Every row belongs to one group in each of 4 separate groupings. Each group adds its own fixed numbers to the row, and there is some noise. The rows also spread widely along 12 directions, which tell nothing about the answers.
In the rows, zero is written as 128.
Some rows, each with its group in each grouping after it:
[148 138 123  92 139 149 105 131 159 148  65 180  98  61  87 159 122 110
 143  88 151  70  85 133 166 113  91 124 161]  k_574 vus k_790 dis
[124 106 122  59 137 176 106 163 127  96 136 186 128 129 105 140 128 109
  82 172 127 129 154  83  86 146 104 137 147]  k_727 duno k_654 dis
[ 98 173 130  95 135 189 126 178  96  78 153 187 104 127 154 180 155 110
 101 157  95 133 149 162 135 126  66 135 131]  k_68 vus k_270 Gafe
[124 133 142 103 140 125 126  74 156  93  94 149 103 106  72 139 146 149
 175 162  93  84  78  68  98 142  96 168 126]  k_68 Bugu k_270 Gafe
[ 70 143 134 167 141 143 128 134 127  82 155 130 146 149 113 110  95 128
 114 177 110 135 109 119 138 189 105 154 104]  k_727 paz k_85 febol
[158 134  98  35 140 154 130 167 121  89 132 145 150 189  59 140 165  94
 119 151 108 117 171  51 143 144 128 109 120]  k_574 Bugu k_811 Rog
[130  96 106 180 148 132 120 132 134  91 158  76 128 134 132 114  89 169
 151 133 124 169 119  92 123 177 111 129 160]  k_574 paz k_654 febol
[130 105 154 130 151 104  77 134 149 112 107 129 143 126 103 183 155 120
 194  71 142 121 117 118 178  92  83 151 113]  k_727 duno k_811 Rog
[ 54 155 167 151 165 117 154 121 117  80 119  92 132 115 132 134 188 114
 170 114 140 154  93 150 148 169  68 152  49]  k_68 duno k_85 dis
[106 128 113 113 173 164 127 188  99  97 152 127 139 163 166  74 143  97
 137 119 112 175 150  82  72 160 104 128 140]  k_727 vus k_790 dis
[148 113 114  85 149 153 152 129  86 103 109 119 129 153 112 120 122 139
 148 139  95 165 139 101 118 160 119 114 121]  k_574 duno k_85 Gafe
[ 60 162 130 152 168 166 132 170 140  96 159 128 153 138 133 114 147 105
 114 147 150 143 119 124 109 167  99 151 104]  k_574 vus k_85 Rog
[142 116 124 130 181 117  80 142 185 123 110  72 143 125  92 158 155 130
 192  61 195 122 129  73 127 130 133 158 161]  k_727 duno k_811 Gafe
[170 113 117  74 125 151  90 101 144 124 100 170 104 104  65 202 101 155
 138 126 117 101 129 117 159 118 114 131 162]  k_727 duno k_811 Rog
[ 91 171 125  90 139 139 160 131 165  84  98 148 124 131  57  86 170 101
 121 172 124  72  78  71 105 163 114 140  97]  k_574 duno k_790 dis
[140 148  87 144 153 167 123 173 119 111 163  70 147 195 129  91  95 153
 141 127 132 162 162  87 112 171 170 110 164]  k_68 vus k_790 febol
[107 100 148 119 154 172 127 159 111 142  96 148 127 109 137 106 106 108
 105 134 166 160 132 129  87 134 117 120 138]  k_727 duno k_811 Gafe
[119 107 148 145 129 150 148 181 116 141  97  79 125 119 124 107 106 128
 110 125 198 176 152 135 125 120 152  45 129]  k_727 vus k_85 dis
[152 150  88 108 125 133 137 119 131  93 113 131 136 192  53  88 101 156
 159 168  61  88 104  56 138 153 151 126 134]  k_574 vus k_270 dis
[114 115 124 107 143 128 140 147 159  70 124 151  98  82 124  93 176 106
 133 147 112 111  90  55  62 148  58 124 147]  k_574 vus k_85 dis
[122 138 112 127 165 153 104 147 145  69 168 115  88 102 167 144 164 158
 178 110  96 154 126  84  61 145  82 160 196]  k_727 paz k_654 dis
[135 121 118 105 143 133 162  96 114 111 103  85  98  98  81 174 102 163
 132 132 133 157 129 127 173 184 118  83 121]  k_727 vus k_811 febol
[129  90 147 170 138 121 125 140 123 131  90  99 110  86 135 127 109 133
 162  90 161 158 102 143 164 120  91 100 133]  k_574 paz k_654 dis
[ 99 137 119 158 173 162 121 156 121 131 142  95 142 110 148 145 112 125
 130  79 183 168 135 172 164 178 104 139 138]  k_574 duno k_85 febol
[165 136 110 119 103 139  97 207 130  67 161 136 121 198 131 124 158 121
 160 135  84 106 157  87 127  77 108 108 180]  k_68 duno k_654 Gafe
[ 95 178 148 130 145 166 106 185 138  93 142 168 108 124 167 123 191 112
 172 116 111 101 111 122  78  82  83 160 158]  k_68 Bugu k_654 dis
[113 151 126 144 130 145 140 157 159 109 123 129  93 114 130  65 150 121
 148 135 120 107  89  83  67 128 105 123 166]  k_68 paz k_654 Rog
[135 116 134 146 135 140 125 172 136 107 120  87 118 110 135 147 136 139
 140 104 168 158 139 125 147 118 112  88 146]  k_574 paz k_85 febol
[145 139  98 118 159 189  88 140 150 138 122 165 126 109 118 140  82 148
 134 127 134 110 117 110  97 143 132 160 201]  k_574 vus k_85 Gafe
[107 169  91  77 180 165 158 138 116 146  90 151 140 135  86  59 120  76
 127 110 128 103 103  93 130 212 122 148 119]  k_574 vus k_85 dis
[114 124  82 153 130 142  92 164 169 106 161 144 125 120  92 116  87  96
  83 145 160  84 124 101 161 192  93 139 179]  k_68 vus k_811 dis
[108 116 140 173 116  86 147 121 154 105 106 105 120 125  77  85 113 117
 160 134 123  98  77 101 162 143  96  96 106]  k_727 vus k_85 Rog

New rows. What belongs after each?
[146  60 130 137 113 102 120 134 160  48 145 103 107 108 110 129 152 159
 134 166 121 147 118  49  87 127  79 105 150]  k_574 duno k_270 dis
[109  95 153 149 146 161 124 155 104 131 111 122 134 109 149 131 105 138
 125 123 168 183 127 157 124 124 111 113 123]  k_574 duno k_654 dis
[134 147 123 113 148 168 153 143  81 143  89 117 144 185 111  86 108 145
 164 119 105 158 127 131 128 125 164 107 111]  k_574 duno k_811 Rog
[114 111  98  91 175 131  95 135 161  87 161 142 135 106  95 163 134  87
 110 117 142 118 135  69 149 219  61 179 144]  k_727 paz k_654 febol
[ 77 172 120 167 140 180  76 195 134  93 171 192 166 176 137 142 101 103
 111 158 112  94 123 153 160 126  96 178 141]  k_574 vus k_85 Gafe
[120 100 132 110 130 110 188 112  91  72 110  90  96 120 110 104 135 133
 143 155  83 176 116  95 128 174  87  70  87]  k_727 vus k_790 dis
[138 121 116 137 142 187  99 168 100 126 147 134 129 143 162 137  74 154
 121 126 131 166 156 136 115 134 131 114 173]  k_68 vus k_790 febol
[110  90 154 129 150 136 139 160  82  86 127 124 138 159 152 106 138 114
 150 146  93 189 140  94 100 133  89 120  99]  k_727 paz k_654 Gafe
[128 130 116 111 146 144  94 145 167 127  96 156 134 131  74  99 111 113
 135 136 140  81 106  61 106 142 136 154 158]  k_727 paz k_811 dis
[ 66 168 116 137 174 170  82 167 157 100 166 151 169 132 101 189 129 105
  97 133 178 113 135 143 182 172  94 188 116]  k_574 vus k_270 dis
[104 111 152 110 141 138 171 185  97 105  98 106 134 157 126  76 158  82
 120 141 146 171 145 102 106 130 115  79  90]  k_727 duno k_811 Gafe
[170 136  98  55 153 163 131 103 103 135  95 144 104 122  93 142 103 138
 157 105  86 138 139 104 139 169 122 123 155]  k_727 paz k_85 Rog
[140 173 128  64 135 139 123 170 156  89  98 133 117 143  75 161 198 113
 157 126 133  82 134  78 137  98 123 109 124]  k_68 vus k_811 dis
[ 84 118 170 158 135 137 150 113  84  90 109 155  88  82 175 128 132 145
 167 139  75 160  75 164 111 123  42 130  99]  k_68 vus k_654 dis
[139 120 130 132 133  93 131 146 178  97 111  77  93 101  89 118 175 118
 183  94 158 100 111  72 128 121 103  97 162]  k_727 Bugu k_654 dis
[108 106 165 162 125 140 114 187 101  83 139 120 126 141 175 136 140 138
 157 130 115 178 143 138 117  77  93  87 121]  k_727 vus k_85 dis
[140 149 131 110 144 143 112 188 148 125  83 136 124 128 113 120 167 108
 174  85 145  96 111  98 129  73 120 108 150]  k_574 vus k_811 dis
[ 87 137 147 148 172 150  93 158 153 124 128 130 148 108 132 148 139 104
 139  99 182 128 115 122 135 153  92 173 122]  k_68 paz k_654 febol
[ 76 155 147 102 167 176 155 178 124 120 126 101 142 122 117 149 158 100
  94 131 197 175 162 138 123 156 130  96  89]  k_727 vus k_85 Rog
[154  92 110  59 158 128  80 144 159  96 124 142 156 145  61 159 136 110
 128 133 142 115 157  26 129 152 115 146 138]  k_727 vus k_270 dis
[105 131 129 120 157 160 109 177 124 120 131 152 129 117 138 134 129  97
 127 107 144 134 133 128 129 138  93 131 145]  k_727 vus k_654 dis
[167 107 106 115 109 124 106 173 154  76 149 120  89 122 115 131 159 120
 141 124 132 110 151  75 124 112  88  94 194]  k_68 Bugu k_270 dis
[119 133 138  76 145 165 143 176  71  86 126 131 134 169 130 157 148 123
 126 150 100 182 177 122 139 122 117  90  94]  k_727 vus k_811 dis
[143 165 107  88 155 154 178 102 114 130  84  76  87 110  93 118 121 169
 173 112 118 146 119 111 111 170 156  86 145]  k_727 vus k_85 dis
[130  95 154 117 145 129  85 126 113 110 110 151 189 176  73 192 109 139
 154 140 117 140 134 107 194 107 111 144  64]  k_574 vus k_270 Rog
[ 92 162 153 147 108 165 109 197 137  61 176 150 114 148 144 184 164 135
 121 158 117 131 146 161 131  76  91 116 137]  k_727 duno k_654 Rog
[133 141 141  74 123 165 166 149  92 117  64 184 119 147 107  77 137 109
 136 162  80 113 103 107  94 107 120 104 108]  k_574 duno k_85 Gafe
[ 79 165 128 150 138 172 181 133 102 118 117 104 106 128 138  54 111 144
 121 161 129 156 103 144  76 181 136 114 122]  k_68 duno k_85 dis
[138 166  97  83 177 148 112 165 135 121 115 124 128 146 106 145 153  95
 171  72 129 108 144  98 153 147 113 142 159]  k_727 vus k_811 Gafe
[ 69 197 143 131 141 169 136 155 111  84 146 161 120 153 136 126 159 118
 148 157  88 108 108 150 124 135  95 163 114]  k_68 Bugu k_654 dis
[122 185  96  41 181 178 150 114 124 118 117 154 117 130  80 135 144 120
 145 130  91 113 121  84 100 194 122 161 132]  k_727 vus k_654 Rog
[139 165 118 109 150 148 148 161  93 150  84 119 121 167 122  78 136 107
 191  65 104 130 123 136 147 111 136 104 136]  k_727 duno k_811 Rog
[ 90 168 141 103 171 182 107 164 150 145  93 183 139  97 118 145 146  95
 122  99 176  92 100 145 125 124 104 169 134]  k_574 duno k_811 febol
[171 152 118  65 139 142 137 140 113 158  46 157 111 139  93  90 137  90
 183  70 110  81 109 112 150 115 121 116 142]  k_68 duno k_85 Gafe
[130 158 104  93 151 215 121 172  86 137 124 153 136 161 137 122  96 139
 112 130 129 160 158 152 116 139 154 124 156]  k_574 duno k_790 dis
[119 136  87 105 128 143 155 123 154  79 134 128 116 137  62  88 118 135
  96 194 115 100 106  63 102 197 126 128 146]  k_574 duno k_811 dis
[128  86 144 108 167 144 124 108  98 162  52 178 146 109 105  95  81  95
 148 115 118 131  83 109 136 152  94 145  96]  k_574 vus k_790 Gafe
[160 129 125 136  96 124 125 181 143 123 103 114  95 122 101 129 124 114
 147  96 146 109 137 137 187  86 113  54 163]  k_727 paz k_85 Rog
[116  73 150 188 136  80 104 122 157 109 109  97 158 146  79 102  96 116
 163 137 151 113  88  72 161 145  99 135  98]  k_68 vus k_654 Gafe
[121 107 147  71 176 166 109 120  87 124 105 169 128 107 135 162 131 113
 148 107 114 166 140 125 118 145  87 153 114]  k_727 Bugu k_790 dis
[121 111 167 107 127 113 144 139 106  97  77 136 123 108  98 173 163 113
 152 122 126 136 113 134 193 100  72  88  63]  k_574 vus k_270 dis
[113  90 144 136 144 135  79 102 114  96 131 182 141 131 116 162  79 154
 156 156  69 131 103 110 139 135  80 174 121]  k_727 vus k_654 dis
[100 115 122 162 141 146 131 140 118 108 137 137 123 127 132  85  91 112
 115 155 121 137 106 112 115 177  85 137 135]  k_68 vus k_270 Gafe
[172  74 141  73 127 107  97 133 135  84  98 154 121 118  88 187 157 113
 152 128 113 115 136  67 157 104  65 114 118]  k_68 vus k_270 Gafe
[135  94 124 124 124 139  73 125 143 118 119 216 129 129 103 108  85 115
 135 145  83  83  94  90 114 118  83 168 162]  k_727 duno k_811 Rog
[131 113 108 129 157 145  99  85 147 104 117 151 117 101 101 143  93 175
 164 143  91 114  82  85 109 164 102 173 161]  k_574 vus k_811 dis
[129 124 104 124 180 168  99 187 109 117 165 100 175 175 144 148 128 117
 144  90 152 189 179 115 146 152 122 131 136]  k_574 vus k_85 Rog
[142  50 147  71 158 141 121 133 108 112  97 152 116  75 132 131 141 104
 116 125 147 175 138  64  81 151  65 118 123]  k_68 vus k_270 dis
[140  95 108 136 179 110 128 139 126  91 127  71 139 149 128 103 152 128
 194  94 115 166 122  49 106 162 100 133 135]  k_574 vus k_811 Gafe
[102 153 168 111 155 174 164 155  84 148  66 148 138 140 134  93 140 121
 164 122 116 156 100 141 101  90 132 104  80]  k_574 vus k_654 Rog
